The groups are shells around one centre, one inside the other: the same stretched ball of 7 dimensions in 7 sizes.
In the rows, 128 means zero.
Known rows, each followed by its group:
[121 135 143  74 124 145 100 132  63 137 112 168 150  78 114 101  52 130
 120 113 136 123 116 105 104 160 132] -> V
[145 127 157  87 125 140 110 141  77 146 117 154 142 101 102  95  47 118
 118  99 146  99 116 112  91 170 133] -> D
[119 138 147  70 122 137 108 122  62 136 119 172 156  79 124  93  52 128
 105 115 131 129 120 104 101 162 124] -> N
[133 131 133  84  93 131 105 123  81 135 123 160 156  87 120 120  27 129
 132 102 143 136  99  98 111 167 141] -> Q
[128 136 140  78  93 134 113 117  70 146 108 164 150  83 136 113  40 126
 123 107 152 141 106 113 102 161 128] -> V
[152 129 157  82 115 143 111 130  77 149 111 146 142 105 114  99  43 114
 118  88 153 115 109 119  81 166 125] -> D
[145 139 153  71 123 131 114 112  62 135 119 164 156  88 116  98  41 127
 102  96 130 107 110 107  85 178 121] -> Q
[143 138 154  68 127 138 110 115  58 136 112 163 151  93 121  95  48 124
 102  94 132 119 108 113  81 168 114] -> G
[139 127 145  85 100 127 114 127  74 140 112 166 140 108 128 109  41 120
 119  97 145 135  94 113  95 164 124] -> K
[146 135 136  75 109 117 106 109  68 115 133 173 161 100 118 115  24 132
 110  89 113 128  82  89  97 180 125] -> Q
[150 130 170  79 138 143 115 134  73 148 120 150 145 104 105  78  53 112
  98  94 142  95 126 116  76 171 120] -> N
[128 129 155  74 135 145 103 138  59 137 106 170 137 103 119  86  64 120
 107 105 135 130 110 116  87 153 114] -> V
[125 133 150  76 122 128 112 126  65 134 123 175 151  93 124  90  52 124
 100 111 128 126 113 103  97 166 121] -> N
[136 126 145  93  90 128 118 133  85 152 114 158 141 100 125 111  38 118
 128 104 160 127 105 113 103 166 136] -> K
[126 135 154  77 111 145 115 129  64 158  96 160 140  84 131  97  59 121
 117 111 160 126 122 126  91 156 122] -> K
[130 131 142  77 124 129 102 129  63 123 121 177 149  97 113 102  45 130
 112 104 120 124  97  99  99 168 126] -> K
[145 138 159  70 136 142 110 122  61 140 115 159 151  90 110  89  50 123
 102  97 133 102 118 112  80 172 119] -> A
[133 137 142  75 121 140 102 124  65 133 118 163 156  79 109 106  41 132
 120 105 132 115 110 101 101 169 134] -> K
[129 134 163  74 132 154 111 136  65 156 103 155 142  85 118  82  65 117
 109 110 153 114 134 124  86 155 121] -> G
[130 129 146  82 110 142 106 135  73 145 109 160 142  93 120 103  49 122
 125 106 150 129 110 114  99 158 130] -> A
[122 129 161  78 131 142 113 142  63 149 105 170 135 100 124  79  71 116
 103 114 145 123 124 122  89 153 115] -> Q
[137 129 154  75 135 148 100 138  64 135 110 162 140 104 111  90  56 120
 113  97 135 124 108 113  86 157 119] -> V
[131 126 155  89 102 136 119 138  80 158 107 158 136 100 128  97  53 113
 119 108 163 126 117 122  96 158 128] -> K
[136 139 160  66 142 150 107 126  55 142 107 161 148  85 113  85  60 124
 102 103 136 108 124 117  81 163 116] -> A
[139 133 161  80 130 149 112 138  68 155 104 153 141  87 107  90  57 119
 116 105 154  96 128 122  86 165 128] -> K
[138 130 157  77 139 151 100 140  71 139 119 154 148  95 102  86  53 119
 112 100 136 109 121 108  89 162 128] -> Q
[147 128 156  79 128 141 106 132  75 137 123 153 148 105 108  91  44 117
 109  91 136 114 110 108  85 167 124] -> A
[142 127 144  88  87 121 119 121  83 142 120 162 147 106 132 113  31 119
 119  96 149 137  94 109  98 169 129] -> D
[131 139 148  72 119 140 110 122  57 143 102 168 146  81 122 103  52 129
 116 107 141 118 111 116  92 165 123] -> K
[153 135 158  70 142 140 105 122  64 128 125 158 155  99 101  89  43 123
 100  87 121  99 109 103  78 177 120] -> D
[139 138 146  68 133 132 103 116  58 120 127 172 160  89 110  98  41 132
 102  98 113 114 102  96  92 175 122] -> D
[134 138 159  71 134 141 111 124  62 141 117 163 152  86 115  85  54 123
  99 105 134 108 124 111  86 168 120] -> G
[140 130 155  81 106 130 118 122  81 145 125 156 152 103 127  94  41 114
 105  97 146 130 112 109  90 166 123] -> N
[128 129 147  82 107 126 115 129  66 139 109 176 139 103 131 102  51 123
 113 107 141 134  99 114  96 162 120] -> G
[123 131 140  88 104 133 109 135  74 145 112 167 146  80 116 111  44 129
 130 117 149 117 114 107 112 166 142] -> N
[138 132 172  74 150 161 109 145  60 158  95 151 133  94 106  74  74 113
 107 103 153  96 136 132  73 156 116] -> Q
[133 129 140  89  78 116 123 119  81 145 117 168 145 102 141 115  34 120
 120 103 153 145  95 110 104 166 129] -> N
[151 131 148  81 103 128 115 118  76 139 119 157 149 105 122 108  33 120
 115  88 143 124  96 110  88 172 124] -> G
[142 131 149  84 116 140 108 133  73 145 113 156 146  90 107 105  42 124
 125 100 147 105 112 111  95 171 136] -> A
[135 130 143  89  86 132 117 128  79 155 103 157 140  92 130 117  39 121
 133 104 165 130 104 119 101 163 135] -> V
[147 134 145  78 108 118 116 111  70 127 128 169 156 102 122 107  31 126
 105  92 126 121  93  99  92 180 123] -> N
[119 131 146  81 116 141 107 138  66 146 105 169 141  84 119 100  57 126
 122 118 147 124 117 114 104 157 132] -> G
[142 137 147  72 111 132 111 113  64 135 114 164 152  94 126 106  40 126
 110  94 136 128 100 110  88 169 119] -> G
[140 134 134  78 112 132  98 120  72 121 129 164 160  88 107 117  26 134
 124  96 123 122  94  91 105 174 138] -> V
[125 133 129  82  94 127 104 121  72 131 118 172 154  83 124 123  32 134
 131 108 136 139  94  97 114 166 139] -> V
[154 126 149  85 106 127 113 124  80 136 122 157 146 114 117 107  32 118
 116  85 140 123  92 107  87 173 125] -> D
[136 137 152  69 131 138 106 122  55 132 110 170 147  94 118  95  53 127
 104  99 127 120 105 111  85 166 115] -> A
[142 131 155  84 105 138 117 127  84 154 120 147 151  92 119  98  39 116
 116 100 157 116 121 113  93 168 132] -> D
[142 139 161  71 135 150 111 127  58 151 101 155 145  82 109  90  57 123
 110 101 147  96 126 123  80 168 122] -> G
[133 135 143  82 101 127 114 119  77 141 124 163 157  82 121 109  34 127
 117 107 142 120 111 102 105 173 137] -> D
[140 136 139  80 100 140 107 120  74 144 111 154 153  80 117 118  32 129
 132  99 150 122 106 108 101 168 138] -> Q
[150 132 163  75 140 158 103 136  68 148 107 144 143  96 101  87  53 117
 115  91 147 101 122 120  77 163 124] -> Q
[136 131 155  82 103 134 120 126  72 154 105 160 140 100 133  98  51 116
 112 102 157 131 111 123  88 160 120] -> G
[145 132 152  80 128 140 106 131  69 138 117 157 148  92 102  99  43 124
 116  97 136 100 112 108  90 173 131] -> A
[147 136 170  71 140 159 111 131  66 157 104 143 144  90 109  80  59 114
 106  95 153  99 134 126  72 162 118] -> V
[122 134 154  81 109 133 122 129  67 155 105 169 142  85 131  95  58 121
 110 118 154 120 123 120  97 162 125] -> Q
[147 134 149  80 118 142 107 126  74 143 116 150 152  86 104 106  36 125
 123  95 145 103 113 109  92 174 136] -> K
[137 125 153  87 106 125 118 132  77 143 117 167 139 112 127  97  47 115
 110 101 145 128 103 113  93 165 122] -> D
[123 132 148  79 112 136 112 131  62 145 101 172 138  92 129 100  58 124
 117 112 146 132 108 119  96 157 122] -> A
[116 131 153  81 124 148 108 146  63 154  96 167 134  83 118  92  68 123
 122 121 154 118 126 123 100 152 129] -> N
[122 143 151  70 127 147 109 124  56 148 105 165 152  65 118  96  57 131
 113 118 143 110 130 114  97 164 128] -> N
[138 128 141  86 109 129 106 132  73 133 116 167 143 101 113 111  39 126
 125  99 137 122  95 105 100 168 133] -> A
[126 129 164  81 128 153 113 146  70 162 100 155 134  92 118  81  69 113
 113 113 162 115 135 128  88 152 123] -> V

New rows, each followed by its group:
[130 132 152  77 112 138 114 128  65 147 103 166 139  97 131  97  56 120
 112 105 148 133 110 120  89 157 117] -> A
[136 130 157  79 127 142 110 137  63 145 102 164 135 101 116  92  59 119
 113 102 144 116 111 121  85 160 119] -> A
[128 133 154  83  99 132 125 126  69 160  99 165 138  91 138 100  55 119
 114 112 163 127 117 127  93 160 122] -> Q
[143 138 165  74 136 146 116 128  58 153 100 157 141  87 111  87  60 121
 105 102 148  92 126 125  77 170 119] -> N
[128 131 129  84  96 124 103 124  73 127 121 174 151  90 122 122  31 133
 130 106 133 138  89  96 113 167 138] -> D
[129 133 149  84  95 139 118 129  73 161  97 157 139  86 132 108  50 120
 128 110 168 128 116 126  98 158 130] -> D
[143 130 160  79 130 142 111 135  65 145 106 160 137 104 113  90  56 117
 110  97 144 109 112 121  80 164 119] -> A
[148 133 156  78 114 138 114 121  76 146 119 150 152  97 118  97  40 118
 110  92 147 116 113 112  85 170 125] -> A
[135 133 131  77 113 125  97 120  71 114 136 172 163  90 109 115  26 135
 119  99 113 128  91  83 109 175 137] -> N
[128 131 148  79 104 140 111 129  71 149 105 161 142  93 131 102  51 120
 120 106 154 140 111 118  96 154 124] -> D
[150 129 158  79 129 135 110 130  71 136 121 158 146 108 108  91  45 118
 105  91 133 107 107 110  82 172 121] -> A
[139 129 166  80 121 138 120 132  73 154 111 157 140 107 126  81  58 110
 100 100 152 120 121 123  80 161 114] -> Q
[140 136 164  74 135 145 112 128  68 147 118 154 152  89 110  82  53 118
 100 102 140 101 129 113  83 169 122] -> D
[127 125 140  93  96 125 112 138  80 142 117 169 141  99 122 111  41 123
 128 110 148 130 101 107 110 164 138] -> D
[149 134 148  79 112 136 109 119  77 138 124 151 157  93 112 106  31 123
 117  91 139 115 106 104  92 174 131] -> A
[154 128 160  82 115 141 114 128  79 149 114 146 143 109 116  95  42 112
 113  86 152 116 110 118  79 167 122] -> V
[128 131 145  79 121 137 103 132  72 133 125 165 154  90 112  99  44 126
 115 107 131 124 111  99 103 164 132] -> D
[143 130 140  85  96 121 112 117  83 132 133 161 158  99 121 113  24 124
 118  94 136 130  95  96 102 175 134] -> G
[122 134 138  79 107 139 104 130  66 140 107 169 146  80 121 112  46 131
 129 113 144 131 107 109 108 160 134] -> D
[140 132 137  85  89 119 115 115  81 134 128 164 157  95 125 118  23 127
 120  98 138 131  94  97 105 176 135] -> G
[138 129 163  78 134 148 110 140  66 148 105 158 136 103 114  83  62 115
 108 100 147 114 119 123  80 158 117] -> A
[137 141 157  70 138 153 106 127  58 147 104 155 150  74 106  92  55 127
 113 105 142  96 128 117  86 168 126] -> D
[142 131 143  84  96 126 114 118  83 139 129 157 157  95 122 110  27 122
 118  96 143 127 103 101 100 173 134] -> G
[123 130 145  87 108 139 108 139  78 148 115 161 147  84 115 103  47 124
 127 115 151 120 119 108 109 162 140] -> Q
[134 124 135  90  93 128 105 132  86 134 126 162 149 102 120 116  29 123
 131 100 142 141  93  98 110 164 139] -> N
[132 125 145  85 111 135 106 138  74 138 114 166 139 105 120 103  47 121
 122 102 142 133 100 110  99 158 128] -> K
[130 128 154  82 124 137 111 140  64 143 105 170 134 102 118  92  61 120
 113 108 142 118 110 119  91 160 121] -> G
[149 134 145  81  97 130 115 114  80 142 122 152 157  92 121 113  26 123
 120  91 147 120 103 106  94 175 133] -> D
[143 128 169  84 129 150 116 143  74 162 103 147 135  99 109  83  60 110
 113 101 162  97 131 128  80 163 125] -> D
[143 136 156  74 129 143 110 126  60 144 105 159 144  89 111  96  52 124
 112  98 142 103 115 118  83 169 122] -> A
[142 132 157  84 100 131 125 121  80 157 114 153 147  96 129  98  43 114
 110 100 160 119 118 119  89 169 125] -> Q
[142 128 151  89 109 138 113 136  80 151 111 153 141  96 110 105  42 119
 126 100 156 107 112 115  95 169 137] -> K
[123 134 155  80 119 153 111 140  62 162  87 159 132  79 120  97  66 122
 127 116 165 115 128 131  93 153 128] -> N
[135 140 149  72 123 145 107 121  63 143 111 158 155  74 112 102  45 129
 117 105 141 109 120 110  94 169 130] -> K
[155 124 147  86 109 120 111 125  80 126 130 163 147 122 115 106  30 118
 111  83 129 124  85 100  89 176 124] -> N
[131 123 147  90  95 128 116 136  82 147 113 164 137 110 132 103  46 115
 121 104 155 142 101 115 100 157 127] -> V
[146 123 151  92 104 130 115 136  82 147 113 157 136 112 117 104  41 115
 123  94 153 118 100 116  92 168 130] -> D
[121 132 139  80 111 139 103 134  68 139 111 168 147  83 119 107  48 129
 126 114 142 130 110 106 108 159 135] -> D
[144 132 158  78 125 134 114 127  66 141 113 162 144 101 115  93  50 120
 106  97 139 108 110 115  83 170 120] -> A
[126 134 155  77 112 138 119 129  58 155  91 170 133  92 135  96  65 120
 112 112 156 126 115 130  88 156 115] -> N
[120 139 150  75 115 145 112 127  59 154  97 166 144  72 126 100  59 128
 119 118 154 120 125 121  98 159 127] -> D
[119 136 153  78 118 142 114 134  61 155  98 168 139  79 125  95  64 124
 116 120 153 117 126 123  97 158 126] -> D
[140 129 158  86 115 146 114 138  76 159 103 150 137  94 114  97  52 116
 123 102 162 108 121 124  89 163 131] -> A
[150 132 165  76 139 149 108 132  70 145 116 148 148  97 102  84  51 116
 106  92 142  98 123 115  77 169 122] -> K
[136 132 168  81 120 145 123 134  71 166 100 152 137  94 124  82  63 111
 106 107 165 109 133 132  81 160 119] -> V
[133 130 125  87  87 121 104 121  79 126 125 170 155  90 119 130  21 134
 136 101 134 137  84  92 117 172 144] -> N
[139 129 152  77 129 135 105 130  72 128 129 164 152 106 112  89  45 120
 103  96 125 123 107 100  90 166 122] -> D
[135 135 140  75 104 127 109 113  72 129 127 167 159  93 127 108  33 127
 111  99 130 139  98  97 100 168 126] -> D
[132 131 154  72 138 141 102 134  57 130 111 172 141 103 115  88  60 123
 105 102 126 123 107 111  86 159 114] -> G
[120 129 147  84 109 132 113 136  69 145 109 173 139  94 127  99  56 123
 116 116 146 130 111 114 103 158 127] -> K
[126 133 148  77 108 122 118 120  62 138 112 179 145  98 136  99  51 124
 104 109 136 135 102 112  95 164 116] -> N
[142 127 158  83 131 152 104 145  73 148 108 150 137 101 103  91  54 116
 121  98 150 107 118 118  86 160 129] -> V
[153 127 152  82 122 144 104 135  75 139 113 151 141 107 105 102  41 118
 123  86 143 113 101 113  84 167 128] -> Q
[148 134 158  74 141 153 101 133  67 140 116 149 150  90  96  90  48 122
 114  94 137  97 120 110  83 169 128] -> D
[152 126 151  89 104 131 114 129  87 143 125 149 148 108 114 105  31 115
 119  89 148 117 103 108  92 172 133] -> G
[135 125 157  89 111 141 115 145  73 158  96 158 127 105 121  97  59 114
 124 105 164 118 114 129  90 156 126] -> Q
[152 136 150  75 110 125 116 109  69 133 122 162 155 100 122 106  32 124
 105  87 132 117  97 106  84 178 120] -> N
